The groups are shells around one centre, one inside the other: the same stretched ball of 8 dimensions in 9 sizes.
In the rows, zero is written as 128.
Some rows, each with its group after it:
[145 105 130 116  98 177  84 154 134 118 128 170 123 145 142 103  90] -> Gurut
[129  95 129 147  67 133  60 114 107 114 136 133 142  97 107 124  87] -> ruzo
[ 80  95 166  64 135 237  95 113 206 134 146 133 141 122 137 145 127] -> lop
[108 148 226  70  77 153 122 143 112 124 164 121 133  97  47 127 130] -> zupu
[125 119 147 101 105 140  79 138 114 111 138 135 157 127 107 106  71] -> Vuru
[120 139 145 114 121 118 145 107 129 115 140  93 154 129  98 121 130] -> Risab
[174  94  72 129 183 129 102 169 205 135 114 159 135 192 160  61  97] -> lop
[115 134 212  45 142 193 128 136 152 108 159 124 148 126 112 104 121] -> zupu
[136  73  61 140 177 108 101 115 220 134 124 107 161 154 145  93 103] -> lop
[163 142 147 108 173 198  61 160 156 142 108 183 130 168 146  80 130] -> zupu
[148 126 177  87 117 117 153 181 177 142 157 134 113 140  61  88 140] -> lop
[133 165 123 118 121 149  99 162 119 150 105 163 135 178 101 118 113] -> tama
[167 148 127 137 116  87 164 158 126 127 129 127 122 164  91  89 138] -> pebav
[ 95  90 162  78 158 173  77  89 183 111 153  95 178  99 127 117 103] -> Gurut
[129 127  91 121 137 100 114 138 138 125 119 121 165 167 113 104  76] -> Sodu
[ 70  91 187  63  77 157  79 113 142 112 170 103 169  77  72 144  67] -> tama
[148 173 179  89 161 140 118 139 107 114 130 125 158 152 105  85 125] -> zupu
[122 118  77 144 134 141  90 135 178 160 105 144 138 167 119 128 118] -> tama
[144  71 135 125  78 174  87 161 184 139 143 171  96 123 119 110 118] -> lop
[112 123 147  96 189 175 100  96 196 135 131 104 164 133 131 115 150] -> tama
[112 136 144  86 152 153 127 137 177 141 133 121 149 155 101 117 128] -> Vuru
[144 119 100 134 134 195  57 142 144 135 101 180 132 167 165 108 102] -> pebav
[140 140 171  87 110 149 146 166 141 127 144 143 120 150  93 102 127] -> Vuru
[135 153 179  90 125 138 147 132 116 108 145 114 145 137 100 103 129] -> Risab
[116  88 119 104 123 151  48 138 162 128 132 143 160 129 118 108  62] -> zupu
[131  77 138 104  90 143 138 136 166 106 160 124 126 121 123 107 100] -> ruzo
[ 76 105 126  91 138 159 103  73 149 102 140  81 191 118 137 143  83] -> pebav
[133  95  75 148 134 122  89 105 149 115 119 117 162 144 150 109  85] -> Risab
[115  90 160 107 142 157  92  99 194 129 151 102 149  97 109 115 142] -> ruzo
[ 98 115 151  83 171 173 108  92 185 121 140  95 172 126 130 122 128] -> Sodu
[143 147 182  96 103 180  74 168 113 134 129 175 123 139  96 103 114] -> Sodu
[167 111  88 143 125 114 158 161 172 132 124 144 111 179 133  89 128] -> ruzo
[124 125 139 106 103 126 102 126 101 101 138 120 163 129 109 109  72] -> Vuru
[101 127 173  72 124 147  60 150 150 143 142 134 162 120  63 116  84] -> pebav
[141 102 108 132 116  80 132 122 137 104 143  98 157 132 110  96  88] -> Sodu
[ 84  93 117 102 128 124 141  78 168 104 151  65 179 116 121 138  98] -> zupu
[146 171 190  85 150 169 132 159 142 137 131 146 126 157  96  96 161] -> ruzo
[141 126 130 111 142  96 100 136 130 116 134 114 168 141  99  87  83] -> Sodu
[151 150 124 131 116 158 145 120  90  95 119 135 136 165 161 107 121] -> ruzo
[127 143 114 147  91 101 137 123 115 133 124 113 138 142  87 132 128] -> zupu
[ 84  95 113 131  50 100 127 103 132 122 150  89 150 102  73 160  90] -> pebav
[115 114 110 111 149 136 114 129 187 143 127 118 151 152 111 117 117] -> Risab
[118 108 119 147  43 162  66 149 129 155 122 172 107 124  89 149 109] -> lop
[175 121 128 135 147 123  88 138 126 109 125 140 146 144 137  68 105] -> Vuru
[150 171 143 129 113 129  84 152  81 132 111 154 143 155  93 103 107] -> ruzo
[116 115 187  54 136 170 143 142 175 114 162 118 142 130 107 103 118] -> Gurut
[101 124 108  77 179 117 135 128 182 124 133  95 185 169 115 107  80] -> lop
[ 91 115  98 141  53 119 129  98 105 116 132 103 150 124 102 164  90] -> pebav
[175 121 166 134 123 134  92 124 110 100 140 132 136 112 125  75 127] -> tama
[117 144 190  98 132 180  74  99 115 116 137 118 159 103 110 121 133] -> ruzo
[135  95  72 143 151  99 155 113 198 129 129  96 146 158 133 107 127] -> tama
[105 106  86 139 109 137  79  94 124 114 119 114 171 133 138 136  73] -> Gurut
[178 126 153 134 144 128  64 137 118 113 128 144 145 126 121  66 116] -> tama
[113 127 109 156  66 123 130  81  81  99 128  97 151 118 124 149 108] -> ruzo
[154 137 160  89 170 216  92 168 186 147 119 182 115 172 144  89 150] -> tama
[147 142 128 130  93 149  98 165 116 140 116 170 118 160 105 112 111] -> Vuru
[169 154  91 152 117 113 127 169 116 138 103 162 120 191 119  94 116] -> pebav
[151 153 127 123 165 107 124 110 107 100 123 101 174 154 131  86 110] -> Gurut
[121 105 148 106 148 185  89 105 173 122 136 123 148 122 141 115 132] -> Risab
[117  97 177  70 113 178  93 144 161 114 157 139 141 116 112 106  91] -> Sodu
[145 117 167  85 154 169  88 128 133  95 142 132 159 131 146  79  93] -> Gurut
[150 118 107 156  71 144  98 152 123 137 117 167 108 148 116 119 115] -> Sodu
[ 98 137 162  97 107 206  73 118 130 135 126 146 143 126 115 146 119] -> zupu
[129 160 167  90 141 138 109 147 129 133 131 130 152 147  85 103 120] -> Vuru
[164 137 126 139 105 122 162 152 132 124 128 138 109 162 115  99 145] -> Gurut
[145 140 113 118 176 131 124 127 157 125 117 120 156 171 136  92 125] -> Risab
[125 133 166 112  87 226  64 145 127 142 121 184 109 134 124 135 132] -> lop
[176 112  91 149 175 130 102 119 149 107 113 131 151 164 175  70 113] -> Sodu
[136 123 172 108  97 128 105 127 108 105 150 118 146 107  94 103 105] -> Risab
[131 140  86 129 141  94 146 122 127 115 118 104 166 173 124 108  94] -> Gurut
[102 100  87 116 126 168  90 133 190 150 117 144 143 160 131 137  98] -> pebav
[122 144 158 110 130 175  84 108 116 118 126 129 155 128 124 121 122] -> Vuru
[111  77 126 118  96 140 110 111 171 119 151 109 142 107 113 128 104] -> Risab
[ 82 150 143  68 154 131 143 110 147 120 138  83 186 150  95 132  98] -> lop
[135 134 186 112  46 167 104 137  66  99 146 149 122 107 103 123 103] -> tama
[154  92 111 126 155 150 101 136 190 127 129 139 134 150 147  86 121] -> Risab
[ 90 103 133  79 135 124  81 129 168 130 144 107 181 126  85 119  64] -> pebav
[159  91  84 133 157 111 117 151 196 132 127 134 137 167 136  78 106] -> zupu
[154 117  99 139  99 155 111 163 141 133 115 173 110 171 138 107 108] -> Gurut
[ 92 103 190  64 102 207  62 146 174 142 151 152 136 106  88 133 104] -> Sodu
[124 146 163  83 157 176  67 147 146 139 123 150 156 149 108 104 107] -> Vuru

New rows, each followed by its group:
[155 137 136 139  80 148 158 134  99 106 131 140 110 149 135 113 136] -> pebav
[ 80  92 136 105  62 153  87 112 134 121 147 117 152 101  94 156  74] -> Gurut
[160 123 155  90 187 165  73 153 170 124 128 152 151 154 136  64 109] -> Vuru
[172 134 129 152  98 119 108 153 111 127 123 153 116 145 107  92 128] -> Vuru
[ 76 107 139  78 147 188  78 112 194 143 134 120 166 130 113 143 104] -> Gurut
[135 103 164 100 127 176  64 155 183 148 138 160 124 124 100 102 124] -> Vuru
[102  97  68 131 100 105 102 135 161 141 123 123 156 154 101 135  66] -> tama
[141 128 157 100 118 128 144 161 165 137 144 132 121 145  83 100 136] -> Vuru
[123 128 153  84 130 156  74 166 156 144 131 156 144 147  89 104  92] -> Vuru
[143 112 143 131 111 110 101 125 136 121 142 116 143 114  94 101 116] -> Vuru
[ 88 120 143  83 127 174 124 117 173 132 139 114 151 138 112 142 117] -> Vuru
[141 116 117 123 151  72 110 105 120  93 139  82 189 128 114  82  75] -> lop
[157 133 119 133  75 115 113 196 128 151 122 177 103 167  78 102 103] -> lop
[133 160 158  89 148 129 101 153 125 132 127 133 159 155  86  96 103] -> Gurut
[120 137 108 156  78 159  91  98  83 116 110 135 142 134 136 146 110] -> tama
[120 148 200 106  29 139 147 128  59  99 159 120 123  99  71 138 121] -> lop
[133 109 168  84 133 137 161 109 140  80 164  90 156 120 133  94 112] -> tama
[136 137 201  94 121 188 114 141 158 137 145 143 114 120  96 111 171] -> pebav
[122  65  90 119 158 111  89 116 212 127 140 103 167 130 125  97  85] -> tama
[120  99 115 118  88 156  86 137 134 120 131 147 140 136 126 123  75] -> Vuru
[ 85  98 171  62 124 139 140 122 196 126 169  87 157 110  76 129 113] -> Gurut
[157 111 117 113 192  85 130 134 190 122 138  97 164 153 113  64 118] -> lop
[124 103 106  97 178 169 112 134 211 136 125 133 149 169 150 102 114] -> Gurut
[133 123 111 142 144 120 108  78 117  98 125  90 174 128 145 110 112] -> zupu
[144 135 159 100 133 119 119 126 107  94 143 110 163 132 114  86  94] -> Vuru
[110  77  95 121 110 128  65 136 175 136 132 133 155 130 108 119  64] -> pebav
[153 104 169 136  68 153  71 127  99 105 145 146 123  93 113 104 111] -> lop
[122 124 155 103 129  99 156 110 147 110 155  77 158 119  87 108 128] -> Gurut
[191 136  91 140 171 157  66 160 115 112  94 183 144 195 185  56  83] -> lop
[149 113 159 106 103 161 106 181 178 152 140 170  99 141  89 100 137] -> zupu
[167 129 124 119 154  92 124 161 153 126 131 129 143 163 103  68 109] -> Gurut
[134  82 115 100 180 140  60 131 196 124 134 127 171 138 137  79  77] -> pebav
[133  98 150 114  76 168 112 149 156 129 145 153 107 124 109 120 121] -> Vuru
[100 164 168  92  98 106 165 104  82  99 149  76 171 124  76 134 108] -> lop
[ 88 131 172  53 155 200  80 114 144 111 138 122 181 132 130 123  82] -> ruzo
[122  95  61 152  95 111  99 115 128 114 118 123 157 149 139 125  63] -> zupu
[121 139 100 109 156 103 126 135 147 129 120 110 171 172 108 106  90] -> zupu
[ 84  69 136  70 159 169  41 117 214 134 147 117 182 111 114 117  66] -> lop
[162  95 112 171  75 108 112 126 129 119 135 131 114 118 114 106 127] -> ruzo
[177 126  67 138 169 103 111 158 138 115 104 148 153 199 159  62  75] -> ruzo
[177 119 150 140  70 120  94 188 121 138 135 178  95 135  80  85 116] -> lop
[128 155 168  87 113 134 140 141 104 109 141 122 149 145  96 108 105] -> Vuru
[100 118 173 102  99 186  87 101 133 120 143 121 145 100 110 141 126] -> Vuru
[198 147  84 172 159 105 106 122  82  93  99 137 153 178 175  62 105] -> tama
[186 121  72 166 166 101 127 113 121  92 110 119 155 173 181  67 107] -> pebav
[123 102  82 170  64 140 103 104 117 122 118 132 129 131 136 147 108] -> pebav
[111 113 210  80  70 165 116 126 121 105 170 118 132  85  82 125 117] -> Gurut
[174 129 120 100 195 124 124 152 155 105 126 132 159 181 154  51  97] -> pebav
[ 98 117 111 124  60 129 112 132 122 133 131 128 139 134  87 151  85] -> Gurut
[130 118  92 132 139  95 126 128 162 133 125 108 156 156 107 109 105] -> Vuru
[131  98 165  97 133 132  94 133 174 125 154 116 147 109  92  95 114] -> Vuru
[112 135 199  55 133 203 115 123 127  97 151 127 154 126 132 111 108] -> ruzo
[179 107 128 131 117 144 104 173 154 128 129 172 107 155 130  75 117] -> Gurut
[116  81 108 127 107 159  62 121 163 128 130 140 146 122 131 123  85] -> Vuru
[116 128 178 112  93 160  75 102  98 108 143 119 154  93 101 126 112] -> zupu
[ 89  99 133  91 131 118 121  88 154 101 154  71 187 111 109 126  80] -> Gurut
[108 108 131 118  74 172  73 131 125 128 130 150 136 124 113 139  88] -> Vuru
[156 164 195  66 202 144 127 137 136 104 141 113 169 152 119  61 129] -> lop
[115  75 105 150  49 140 135 108 151 118 145 118 116 111 121 147 118] -> tama
[138 105 152 100 138 160  48 162 179 149 133 162 136 131  97  92 105] -> Gurut
[ 69 118 165  69 101 130 116  90 114  94 161  72 193  98  88 143  65] -> lop
[104 135 204  85  90 140  91 122 113 121 158 110 154  88  57 127 113] -> zupu
[171 141 148 134 142 100 153 123 125 106 138 105 139 139 114  79 150] -> ruzo
[117 113 112 126  88 110  98 135 127 127 132 125 150 133  91 124  78] -> Risab
[155 146 150 119 110 125 180 147 131 119 139 124 114 155 105 102 153] -> pebav
[159 163 166 104 168 154  67 143 108 121 117 149 159 151 120  77 113] -> pebav
[151  99 106 139 113 100  96 137 135 115 133 128 147 136 115  91  84] -> Vuru
[102 126 119 106  85 107 188 124 136 115 146  93 143 148  93 140 107] -> tama
[161  96 104 135 117 110 118 150 154 117 133 137 131 149 127  84  96] -> Vuru
